There are 4 nested groupings, the coarsest first. Each group lies inside one group of the grouping before and may be the whole of it. The rows also spread widely along 15 directions, which tell nothing about the answers.
In the rows, 128 means zero.
Some rows, each with its group in each grouping after it:
[132 130 163 123 129 116 123 119 115 141 116 140 120 105 128 114 147 133
 124 140 139 100 132 110 121 114 101 146 121 128 137 122 135 129 105 136
 109  90  92 124 108] | J_729 J_265 kuro vafop
[145  82 130 124 115 100 128  90 117 142 103 127 152 130  98 109 143 118
 141 163 158 135 120 125 133 116 149 134 140 104 139 119 105 119 106 157
  93  78 149 139 157] | J_899 J_450 gabab som
[148 143 131 109 150 120 112 139 158 137 122 127 130 117 157 125 116 103
 149 116 136 137 137 127 112 105 122 137 133  99 110 166 133 131  87 124
  96 153 131 150 126] | J_729 J_344 sazuv lobi
[113 122 145 127 101 130 207 154 136 100 110 139 101  99 145 111 114 167
 131 164 157 118 149 131 113 106  98 120  87 162 139 123 153  94 139 133
 126 109 107 103 144] | J_729 J_265 Fabo mis
[133 136 146 162 115 106 161 137 110 148 119 151 121 113 136 130 148 129
  86 119 151 151 200  99 143 135 116 141 122 102 120 134 177  97 126 119
 107 165 143 162  99] | J_899 J_631 dizup pag
[ 98 122 147 127 145  99 101  98 109 141 127 122 120 124 146 119 127 141
 147 161 131 132  93 124 105 132 122 126 103 119 146 112 116 134  86 149
 119  87  98 113 138] | J_729 J_344 kanup das
[141  81 128 134 115 108 133  93 108 149 107 139 145 138 103 115 143 123
  90 136 111 115 142 103 103 141  85 145 144 105  97 118 137  94 111 144
 100  97 127 125 116] | J_899 J_450 gabab koze
[127 141 171 115 113 132 166 172 142  85 107  90 118 169  91 118 147 162
 164 116 125 114 139 119 118 121 151  96 127 131 151 108 133 114 135 169
 140 133 147 166 156] | J_899 J_661 kagub tib
[ 95  97 124 158 128  90 142 134 122 158 141 156  90  92 137 158 128 161
  87 182 102 157 134 117 133 153 176 120  84 111 113  87 148 107 142 114
 165 140 119 114 113] | J_729 J_344 Ran metid
[111 140 109 116 141 141 119 125 130 146 132 132 112 114 137 136 105 138
 121 158 120 120 141 133  95 138  92 160  96 104  91 135 151 113 108 126
 131 125 122 144 133] | J_729 J_77 kun rinud
[131 122 138 156 121 125 115 121 102 166 138 175 135  83 109 150 166 128
  90 174 142 107 119 106 140 123 134 159 109 118 145 120 142 153 109 132
 109  80 121 135  80] | J_117 J_121 bol luma
[137 129 139 110 120 130 122 121 108 111 101 119 139 149 110 104 150 121
 104 100 103 127 144 116 103 126  77 123 143  92 113 126 155 102  93 137
 113 127 112 131 101] | J_729 J_77 ger buvor
[124 150 157 141 175  70  85 118 131 191 146 156 106 109 182 136 144 119
 114 111 155  85 161 126 114 124 122 162 117 109  86 127 148 126  83 111
 117 138  92 149  94] | J_729 J_265 Mifuz Nabez
[131 134 154 154 134 149  97  94  48 149 150 147 118 139 117 139 166 142
  92 124 154 138 185 117 125 110  85 161 104  71 122 125 156 127  89 131
  96  92 127 125  68] | J_899 J_631 dogi Bif
[ 99 135 176 131 144  60 104 112  86 148 117 114 102 118 163 108 122 145
 107 132 111 139 137  88 120 158 113 124 113 120 133  95 143 105 109 127
 133 134  85 129 125] | J_729 J_265 Mifuz pefum
[110 128 124 127 126  98 135 120 120 125 107 129 129 114 151 107 119 125
 130 154 147 161 128 127 122 132 127 118 111 110 132 126 138 112  96 126
 116 135 122 125 143] | J_729 J_77 kun lutu
[101 148 175 140 125  99 153 138 101 135 112 126  99 129 140 103 170 158
 119 117 151  91 160 119 117 125  87 131 113 133 133  95 169 107 112 133
 130  97  76 130 118] | J_117 J_699 vofe nuzep
[101 143 117 128 140 102 116 119 138 129 117 145 157 134 135 126 132 121
 113 143 141  91 108 127  91 156  90 140 101 125 112 142 147 133  71 149
 112 132 146 167 117] | J_729 J_77 zoz Liba
[125 103 142 132 130 130 144 134 136 117 139 121 118 133 117 146 152 145
 125 140 104 152 121 120 121 117 158  97 114  93 115 117 125 126 113 139
 135 128 146 120 104] | J_899 J_450 ferum sev
[120 112 134 111 129 116 127 131 128 122 128 120 117 112 152 129  95 138
  99 161  83 150 111  92  97 151 116 110 102 121 102 128 128 114 118 126
 134 141 127 116 121] | J_899 J_631 dizup Gom
[130 145 147 133 118 122 102 141  85 118 103 134 151 182  98 111 135 134
 105  90 108 106 154 123  86 145  85 144 139 113 130 117 154  95  98 166
 110 128 114 150 115] | J_729 J_344 kanup vogat
[129 109 135 121 111 124 160 115 122 115 101 128 119 130 115 112 143 148
 121 139 151 126 166 128 122 115  97 132 118 105 120 117 151  92 123 135
 119 108 122 126 137] | J_729 J_265 kuro vafop
[ 95 144 128 104 119  91 144 127 131 101  83 124 128 118 125  92 152 132
 100 154 149  97 122 132 130 146  99 113 103 132 126 112 155 109  87 133
 132 120 120 160 141] | J_729 J_77 kun rinud
[144 124 124 130 103 159 173 157 156 123 113 140 138 102 136 124 112 121
 126 129 103 148 142 112  94 105  80 138 131 128 121 164 152 107 125 126
  96 145 116 112 101] | J_729 J_265 Mifuz Nabez
[148 116  84  74  97 124 127 152 155 119  74 129 147  99  93  94  99  98
  97 181 108 112 119 131 113 146 134 144 128 140 101 133 122  98 129 127
 122 128 131 170 168] | J_899 J_631 dogi Bif
[150  84 133 127 121  86 181 121 147 130 120 154 116 118 173 113 129 148
 110 131 185 101 178 130 114 104 113 117 118 118  78 123 153  74 122 111
 120 123 121 102 146] | J_117 J_121 bol luma
[101 109 129 149 126  79 122 133 112 116 107 137 170 195 145 102 118 128
 116  89 105 134 120 135  49 155 100 106 134 127 102 118 139  88  81 158
 119 153 108  98 117] | J_729 J_265 Fabo mis
[ 85 147  96 128 142 157 109 160 135 135 143 126 122 153 120 152  93 157
 151 157 104 126 121 176  55 134 129 151  80 121  99 118 135 117 113 150
 158 122 115 129 141] | J_729 J_265 Mifuz pefum
[109 109 134 153 137 105 102 109  84 177 142 138 110  94 140 140 114 132
 102 175  94 181 121  97 122 147 143 149 105 102 123 110 127 124 119 120
 122 116 108 110 108] | J_899 J_450 ferum sev
[157 115 145 125 113 128 176 159 163 154 121 149 123 100 125 128  76 148
 163 149 130  92 131 106  97 127 133 161 128 169 131 137 129 102 163 156
 114 119 121 147 173] | J_729 J_77 ger buvor
[134 124 162 124 143  76 114 103 114 177 103 121 101 115 137 109 134 127
 125 115 116 113 161  89 128 143 101 162 150 109 118 110 148  96 124 126
 113 119  83 151 144] | J_729 J_344 sazuv lobi
[100 148 129 129 119 140 149 153 123 108 121 137 132 152 103 140 114 165
 108 139 112  85 137 121  83 165  84 143  87 139 116 121 164 107 121 165
 141 139 150 172 131] | J_729 J_77 zoz Liba
[147 120 109  92 111 126 132  82 106  97  91 130 135  66 131 101 136 100
  98 202 193 167 146 120 177 100 102 135 102  82 150 162 135 132  87 113
  72 100 175 151 130] | J_729 J_265 Fabo mis
[162 130 138 153 100 166 140 169  86 150 123 146 137 163  91 137  82 151
 139  95  97 143 193 118  78 129 108 181 142 115 126 128 159  74 160 159
 111 143 120 136 134] | J_729 J_77 zoz Liba
[137 135 152 145 137 102 121 152 115 154 135 153 133 131 151 126  95 138
 122 138 140 102 139 108  91 139 130 151 113 156 116 134 133 117 116 145
 111 135 127 144 132] | J_899 J_661 kagub tib
[119 121 108 155 121 132 136 111 106 152 124 143 157 161 113 122 100 145
 184 161 208 132 154 162  87 124 129 178 103 125 141 138 124 110 114 174
  88  85 155 151 192] | J_899 J_631 dogi Bif
[122 127 150 141 117 119 147 114 110 161 110 122  98 113 103 129 141 150
 123 138 105 138 172  93 132 146 103 161 134 102 141 105 163  92 150 138
 124 116 103 158 140] | J_729 J_344 kanup das
[ 99 131 151 147 125  96 121 121  84 142 121 134 120 110 142 121 118 139
  98 150  97 163 118  85 119 160 113 128 108 117 145 112 147 117 110 130
 123 136 107 122 108] | J_729 J_77 kun rinud
[ 82 163 111  78 124 114 145 147 165  89  78  78 107 111 140  86 163 113
 119 145 111 142 119 141 118 133  91  92 114 101 109 120 164 118  89 105
 145 144  97 153 137] | J_117 J_699 vofe nuzep
[144 161 117 118 107 190 159 186 163 131 112 141 132 128  75 135 104 149
 187 152 148  73 143 165  90 102 123 188 115 159 152 145 138 120 147 178
 113  89 123 178 180] | J_729 J_344 kanup vogat
[127 142 159 112 119 165 154 166 129  83 121  96 106 170  90 138 128 175
 169 115 112 129 146 133 107 109 131 109 109 110 149 116 139 112 134 168
 140 125 143 146 147] | J_729 J_344 sazuv lobi
[116  98 104 160 118 105 134 109  93 168 132 172 142  77 162 128  83 118
  78 201 136 176 124 104 108 145 107 156  90 130 118 145 136 117 108 116
  88 121 137 106 114] | J_899 J_450 gabab som

New rows. What belongs after each?
[113 139 121 162 113 101 178 161 158 148 104 147 153 134 144 109 130 122
 154 118 161 129 145 135  89 132 119 141 136 140 130 143 162 107 115 145
  99 148 121 150 145] | J_117 J_699 vofe nuzep
[120 130 143 157 121 132 135 123 107 179 126 133 122 109 131 123 129 123
 142 135 115 163 148  99 105 129 105 167 134 116 139 131 145 119 127 132
  96 115  88 124 118] | J_899 J_631 dogi Bif
[131 112 130 115 112 147 127 127  84  90 128 141 120 126 116 137 135 152
  84 159 132 147 145 133 131 111 123 108  84  88 118 115 142 112 102 126
 133 116 151 108  93] | J_729 J_77 zoz Liba
[ 94 131 132 118 142  80 174 124 192 118 104  97 121 156 140 117 134 147
 169 117 144 101 141 129  94 155 111 116 124 119 103 125 151  99 117 156
 136 157 145 181 181] | J_729 J_265 Fabo mis
[132 122 136 110 127 145 145 108 120 110 127 115 109 118 120 138 117 152
 115 154 118 142 151  92 127 139  91 131 103  84 118 135 149 113 123 139
 122 133 168 154 130] | J_729 J_77 kun lutu
[156 121 145 182 119 108 154 195 140 182 143 191 124 121 122 156 124 144
 129 109 143 112 185 149 114 104 204 158 132 140 117 114 147  95 156 135
 135 155 112 136 107] | J_729 J_265 Mifuz pefum
[107 113 106 149 135 136 171 110 170 146 139 145 135 124 133 153 127 150
 149 156 159 107 143 137  89 126  89 157 100 112 100 151 153 116 117 150
 112 117 159 152 137] | J_729 J_265 Mifuz pefum
[ 95 108 185 150 141  58 179 102 173 124 118  97 129 175 134 124 150 171
 200 107 148 101 110  93 103 158 136  93 135 129 157 108 127 114 118 194
 124 129 151 170 185] | J_729 J_344 kanup das
[132 139 102  99 150 125 106 121 154 142 127 118 125  96 149 130 114  97
 124 163 134 157 133 131 121 121 128 139 112  83  93 160 129 139  87 113
 105 149 156 164 131] | J_899 J_450 gabab som
[184  78 138 118 129  97 134  84 155 165 109 146 144 112 120 116 146 103
 133 121 145  98 146  97 133 114 122 152 173  91 101 143 124 107 113 139
  87 107 138 148 134] | J_729 J_77 kun lutu
[162 129 160 109 147 135  81  99 104 130 135 103 134 157 126 132  92 134
 175 119 127 145 135  97 103 123 115 151 138  77 145 152 110 129 103 172
  84 115 159 157 156] | J_729 J_344 kanup vogat
[143  83 147 155 108 110 162 147 125 129 134 152 152 166 119 139  92 161
 134 132 130 120 132 109  84 144 158 120 117 147 123 121 119  95 142 175
 121 131 162 125 147] | J_899 J_631 dizup pag
[144 112 134 124 127 149 140 109 115  96 132 147 147 148  99 139 156 149
 102 149 173  86 143 131 119 110  97 131  96 102 112 144 136 129  86 162
  97  90 193 156 106] | J_899 J_450 ferum sev
[170 112 153 148  97 130 158 192 140 127 123 158 145 128 112 140  87 138
 136 119  90 145 131  99 106 125 177 125 144 148 154 137 124 104 155 161
 111 161 139 131 128] | J_729 J_344 kanup vogat
[125 137 157 101 121 134 119 135  98 104 110 107 112 135 113 112 118 147
 121 137  96 124 132 110 105 132  97 129 115 121 136 113 135 111 119 148
 129 111 108 130 128] | J_729 J_265 Fabo mis
[150 149 127  98 126 173 120 178 111 120 148 155 108 109 136 145  63 165
 113 174 139  80 148 138  83 113 110 166  70 150 103 137 138 115 135 136
 134 105 128 132 144] | J_117 J_121 bol luma
[133 160 115 128 117 130  72 168  71 120 101 149 165 172  95 110 110 111
  96 111 107 139 143 150  89 144 134 144 127 109 127 121 143 106  87 151
 120 150 122 148 111] | J_729 J_77 kun lutu
[126 181 142 110 131 133  64 146  61 128 107 131 128 126 125  95 151 110
 111 134 158 124 145 156 123 102 111 152 111 103 146 122 145 139  68 125
 105  90  88 139 101] | J_117 J_699 vofe nuzep
[134 111 114 186  98 129 178 165 136 178 124 184 164 114 140 127  95 130
 150 139 145 134 137 127  69 119 116 172 133 166 136 147 151 103 139 145
  89 117  95  99 137] | J_117 J_121 bol luma
[150 119 129  89 112 117 149 137 144 120  84 126 133 104 144  74 115 112
 128 156 153  96 131 129 105 103  87 137 132 157 111 141 129  99 105 123
  97  94  93 119 160] | J_899 J_661 kagub tib
[121 137 112 122 112 144 138 141 128 136  91 118 124 121 102 112 138 118
 133 131 105 157 151 135 116 118 102 149 137 102 130 128 157 103 121 126
 115 125  98 138 132] | J_729 J_344 sazuv lobi
[157 124 140 149  99 114 136 138  74 123 103 162 166 129 128 108  73 125
 106 140 148 152 156  95 105 142 102 159 125 141 159 154 142  97 122 158
  69 140 157 141 134] | J_729 J_265 Fabo mis
[102 126 143 126 135 104 128 106 119 141 119 133 106  99 151 118 148 133
  95 149 109 125 125 104 116 136  80 126 109 114 118 118 152 116  94 118
 122 111  85 114 101] | J_729 J_344 kanup das
[ 99 210 131 133 126 153 108 155  84 113 104 126 154 150 112 103 125 124
 148 122 162 132 144 151  94 131  77 164 104 126 172 149 165 136  76 162
  92 127 125 179 130] | J_729 J_77 ger buvor
[169 148 121 101 134 160 104 144 129 121 118 122 138 144 115 119 135 107
 135 118 154 122 173 148 113  88 117 150 137  85 100 159 139 120  91 130
  96 130 151 162 122] | J_899 J_661 kagub tib
[112 111 154 133 134  96 133 119 129 152 138 122 113 102 153 134  95 142
 132 166 101 150 104  75 108 161 139 127 106 134 131 123 117 129 131 138
 122 135 128 135 142] | J_899 J_631 dogi Bif
[ 83 137 107 137 103  92 141 142  91 117  79 156 147 132 120  77 163 123
  85 164 183 109 136 187 113 120 108 124  92 154 129  98 152 100  73 129
 120  86  86 115 130] | J_899 J_450 gabab som
[115 141 117 115 112 151 142 162 112 115 119 124 100  92 138 129  83 138
 100 167  82 182 145 114 106 135 107 133  92 117 120 132 153 104 138 112
 135 156 113 115 118] | J_729 J_265 Fabo mis
[130 150 127  97 133 123  82 130 112 153 107 118 111  89 124 115  98 113
 129 170 102 145 121 116 123 137 130 161 121 113 142 127 125 125 115 127
 117 114  97 155 151] | J_729 J_344 kanup das
[140 140 149  96 125 144 128 141 135 106 115 117 120 115 138 111 107 134
 148 143 123 118 117 119 105 107  99 129 116 130 142 144 126 125 104 146
 107 107 110 127 142] | J_729 J_344 kanup vogat
[105 123 140 122 160  90 100  67 142 160 127 132 120 115 121 135 186 128
 128 159 159  74 112 123 134 134 110 145 113  92 120 116 131 147  75 146
 117  74 128 170 121] | J_729 J_344 kanup das
[151 121 148 152 107 151 161 167 117 154 134 154 124 116 126 136  69 152
 158 140 117 141 152 111  86 115 127 170 122 154 146 140 133 102 162 155
 104 122 111 112 143] | J_729 J_265 Fabo mis
[131 116 136 121 141  95 110 114 120 149 128 131 129 123 164 119 105 130
 136 144 142 127 124 113  96 129 121 136 119 113 111 128 127 117 102 130
 113 115 112 118 148] | J_117 J_121 bol luma
[101 149 145 160 117 142 177 150 162 160 120 126 134 106 118 133 123 140
 184 140 111 128 115 104  88 132  93 166 128 155 167 145 149 133 138 164
 101 115 102 152 138] | J_729 J_265 Mifuz pefum
[137 146 133 131 121 152 126 160 128 138 123 155 134 121 121 127 126 129
 130 130 126 103 136 143  95 104 107 157 119 136 131 140 144 122 106 145
 107 107  95 125 111] | J_729 J_344 kanup vogat
[137  95 122 148 102 136 163 151 147 167 125 157 123  95 102 137 139 130
 125 159 110 134 133 126 117 115 162 145 130 135 119 115 129 113 150 128
 127 107 100 113 118] | J_899 J_631 dogi Bif
[ 95 125 158 134 125  60 144 124  93 131  98 140 126 140 190  74  96 150
 100 134 148  96 134 113  71 156  64 123 100 180 108 108 148  76  97 133
 118 111  64  94 151] | J_899 J_631 dizup Gom
[145 100  94 117  88  86 139 149 114 116  70 158 150 108 107  91 127 105
  77 162 146 157 149 150 151 128 178 114 132 113 120 110 140  78 117 113
 125 145 133 135 142] | J_729 J_77 kun rinud
[124 110  88 140  90 196 149 132 104 126 116 142 141 121  61 146 121 141
 122 180 107 162 142 141 102 118 104 169 106 101 140 133 146 113 141 153
 113  89 145 125 119] | J_729 J_265 Fabo mis
[106  86 125 153 102  91 158 129 131 166 109 153 127 101 110 127 134 139
  92 177 101 119 114 106 114 160 144 136 115 151 119  93 135 101 146 135
 142 104 100 121 128] | J_899 J_631 dizup pag
[139  93 159 156 107 113 161 146 122 170 116 156 118 126  95 131 120 163
 147 137 111  94 134 109 106 127 144 158 135 161 144  95 128  95 164 162
 127  83  85 116 149] | J_729 J_344 sazuv lobi
[135 146 141  87 107 132 151 150 135  71  87 106 145 144 124  89 125 133
 135 128 143 104 125 120  99 119  80 108 124 134 139 142 144 112  98 151
 107 118 130 146 155] | J_117 J_121 bol luma
[152 122 145 146 110  99 145 157 108 143 118 150 136 111 155 114  81 130
 135 145 154 165 149 104 118 127 158 137 125 131 148 139 133 107 135 136
  95 147 143 134 151] | J_117 J_699 vofe nuzep
[140 135 119 142 115 123 124 154 121 173 116 176 135  88 116 132 128 111
  96 146 121 111 147 127 119 129 129 175 125 132 118 130 153 116 121 121
 115 127 102 146 100] | J_729 J_77 zoz Liba
[142 117 134 125 126 132 150 168 144 143 139 158 103 113 124 141 133 146
 103 146 133  90 159 152 112 100 152 134 103 134  85 114 137 106 128 122
 144 119 115 125 112] | J_899 J_450 gabab som
[167 136 180 154 123 155 154 171 136 136 149 139 145 157 101 154 100 152
 173 105 122 105 140  92  88 121 137 151 136 144 154 154 123 136 140 192
  89 135 173 171 129] | J_899 J_450 gabab koze
[115 116 147 127 131 120 124 122 104 138 135 130 108 140 125 134 136 167
 124 145 132  97 137 124  98 129 113 136 102 117 115  95 141 112 120 142
 143  85 102 115 134] | J_117 J_121 bol luma
[139 108 100 125 141 111 102 136 145 162 125 160 135 123 133 136 115 114
 118 141 124 115 131 155  97 118 148 151 122 112  82 130 127 111 102 123
 124 125 113 123 123] | J_729 J_344 sazuv lobi
[141  98 123 101 127 146 109 107 101 132 126 128  97 133  99 137 124 159
 106 158 112 114 161 138 114 118 117 147 107  84  95  99 134  89 130 133
 145  85 117 121 137] | J_729 J_344 kanup das
[117 166 168 131 131 130 117 148  87 132 132 131 114  98 151 125  98 137
 110 140  97 151 124  81 109 144  93 140 103 133 156 136 152 134 111 134
 112 144 107 134  99] | J_729 J_77 ger buvor
[121 139 189 131 166 108  98  78 121 182 158 110  91  98 128 152 166 142
 155 152 141 101 125  73 147 137 128 161 115  94 145 120 120 170 110 148
 110  85 131 181 120] | J_899 J_631 dogi Bif
[102 122 112 146 116 122 153 133 121 116 112 124 141 142 131 120 124 128
 120 146 128 182 138 133 100 137 115 113 110 103 121 133 147 109 101 137
 110 148 148 127 128] | J_899 J_450 gabab koze
[151 124 185 151 131 137 126 104  85 153 147 138 121 113 138 135 136 143
 135 134 145 137 145  79 127 107 101 151 121 110 155 143 130 141 110 147
  81  88 125 121  95] | J_899 J_631 dizup Gom
[113 161 111 151 117 154 124 167 111 134 123 115 152 157 124 130  90 122
 155 118  98 201 142 120  72 146 113 149 128  94 142 153 156 120 118 151
 102 171 145 152 132] | J_117 J_699 vofe nuzep
[151 160 166  77 124  85 100 165  93  80 101 122 107 110 145 101 127 130
  62 135 138 116 158 102 159 134 148  92 105 114 127 111 147 111 103 109
 138 163 137 165 121] | J_117 J_121 bol luma
[128 136 145 166 138 105 118 137 127 158 129 133 158 178 130 134 100 133
 178  91 125 144 141 116  75 147 133 154 149 112 143 142 135 112 112 179
  95 153 139 158 152] | J_729 J_344 kanup vogat
[140 103 139 111 126 111 129  88 135 124 106 120 149 123 130 108 126 125
 170 160 173 120 109 123 117 106 114 136 125 116 149 144 106 130  95 159
  83  78 143 134 161] | J_729 J_265 Mifuz Nabez
[136 155 135 127 136 161 117 136 113 132 146 142 134 115 143 140 115 135
 144 149 162 122 137 125 100 103  96 159  99 111 137 160 142 148  94 141
  92 105 137 138 119] | J_117 J_121 bol luma
[122 112  82 126 117 166 109 124  93 117 127 132 135 151 111 143  87 143
 104 158  99 183 152 144  83 135 102 145  99  72 100 133 145  91 115 138
 124 132 150 113 129] | J_729 J_344 kanup vogat
[ 79 124  98 128 125 118 173 126 166 105 107 105 130 156 129 128 109 155
 141 146 112 145 132 128  76 167  88 114 102 110 107 130 159  89 119 154
 137 157 154 158 172] | J_729 J_344 kanup das
[148 125 132 146 124  95 120 133 111 152 111 161 159 118 188  91  78 100
 153 124 169 165 135 135  90 103 118 146 137 138 141 163 126 105  84 132
  64 131  94  90 143] | J_729 J_344 kanup vogat
[127 113 120 136 131 131  69  88  55 141 134 141 131 147  97 136 172 124
  78 144 140 160 162 141 134 120 135 140 110  49 108 107 137 123  82 125
 117  97 139 127  79] | J_899 J_631 dogi Bif
[128  90 112  99 116 156 165 151 167 102 137 133 103  86 152 143  89 153
 132 191 107 147 103 140  98  93 138 100  80 131 101 134 114 115 131 117
 144 115 122  72 128] | J_729 J_265 Mifuz Nabez
[146 100 179 143 127 110 153 131 119 159 134 111 112 140 145 121  92 150
 176 114 107 158 144  88  93 121 132 134 146 126 134 123 118  99 146 153
 106 124 106 105 158] | J_899 J_450 gabab som
[143 113 162 140 131 103 109  93  61 188 124 152 101  97 117 122 130 146
  66 153 120  88 174  77 129 152  76 194 119 123 108 103 152  95 134 128
 108  77  94 144 113] | J_899 J_450 ferum sev
[173 145 138 107 139 169  93 148 105 143 149 154 114 115 138 136 123 131
 133 132 167 100 169 155 110  66 123 165 110 100 105 144 134 130  99 120
 107  88 106 115 109] | J_117 J_121 bol luma
[168 132 124 136 110 161 126 178 115 141 136 168 145 134 101 150  99 137
 104 127 115 102 162 120  89 123 129 167 124 126 111 141 150 109 139 147
 115 135 142 147 113] | J_117 J_121 bol luma
[163  76  73 114  91 171 125 100 109 107 106 143 182 115  95 124  83 103
 119 191 120 200 104 118 111 117 118 140 127  78 135 171 111 118 104 146
  73 109 191 115 135] | J_729 J_77 kun rinud
[123 151 163 114 133  54 129 169 128 120  97 138 119 143 169  93  91 140
  98 104 121  86 150 108  92 166 117 116 121 164 110 114 152  77 111 138
 135 176  99 158 153] | J_729 J_344 kanup das
[143 108 151 109 126 141 136 112  96 135 124 103  76 130 118 127 121 163
 130 129 109 145 191 115 120 112 102 148 124  79 105 101 148  79 151 125
 138 106 101 113 141] | J_729 J_265 Fabo mis
[130 158 131 129 124 128  97 180  88 115 127 146 146 154 134 130  90 136
  89 117 102 132 145 119  78 151 119 133 107 123 116 129 154 109 107 139
 128 166 130 140 110] | J_117 J_121 bol luma
[105 153 160 114 118 129 154 130 132  97  89  73 122 167  90 103 160 145
 180 105 119 136 143 121 112 130  99 119 141 103 164 115 148 113 119 171
 122 120 120 166 159] | J_729 J_265 Fabo mis
[150 144 178 116 145 125 112 159 116 118 159 141 109 128 146 151 114 163
 131 136 148  86 132 110 114 113 154 123  93 128 130 126 125 143 113 147
 131 120 143 143 121] | J_117 J_121 bol luma
[145  72 129 155 124 108 136  91 150 193 123 141 144 122  98 136 159 120
 167 146 138 126 122 122 119 114 164 157 158 103 123 116 109 124 130 153
 105  71 115 128 140] | J_899 J_631 dizup Gom
[130 130 127 123 126 133 123 142 130 133 118 139 131 137 107 128 140 129
 127 130 123 108 139 145 100 116 125 144 122 115 114 122 138 116 109 144
 125 115 115 135 115] | J_729 J_265 Fabo mis
[121  99 116 148 113 128 167  89 146 145 110 147 160 128  99 127 162 132
 160 154 178 103 125 137 112 114  97 156 126 114 137 138 141 124 100 163
  89  73 146 143 141] | J_729 J_77 zoz Liba
[164 158 142  80 132 167  80 142 126 106 125 101 141 109 106 137  93 107
 164 154 104 157  98 100 127 116 144 140 124  90 164 167 104 167 100 155
  94 134 174 179 134] | J_729 J_77 zoz Liba
[125 169 113 118 135 132 104 178 142 111 128 154 147 119 143 129 141 105
  99 136 145 116 123 154 107 114 139 120 100 113 109 153 149 151  68 123
 117 154 146 159  82] | J_117 J_699 vofe nuzep
[102 122 112 133 131 178 159 125 154 136 147 108 114 127 133 154 105 154
 156 156  92 162 126 117  71 131  83 141  97 101 102 147 144 123 129 142
 127 122 133 118 129] | J_899 J_631 dizup Gom
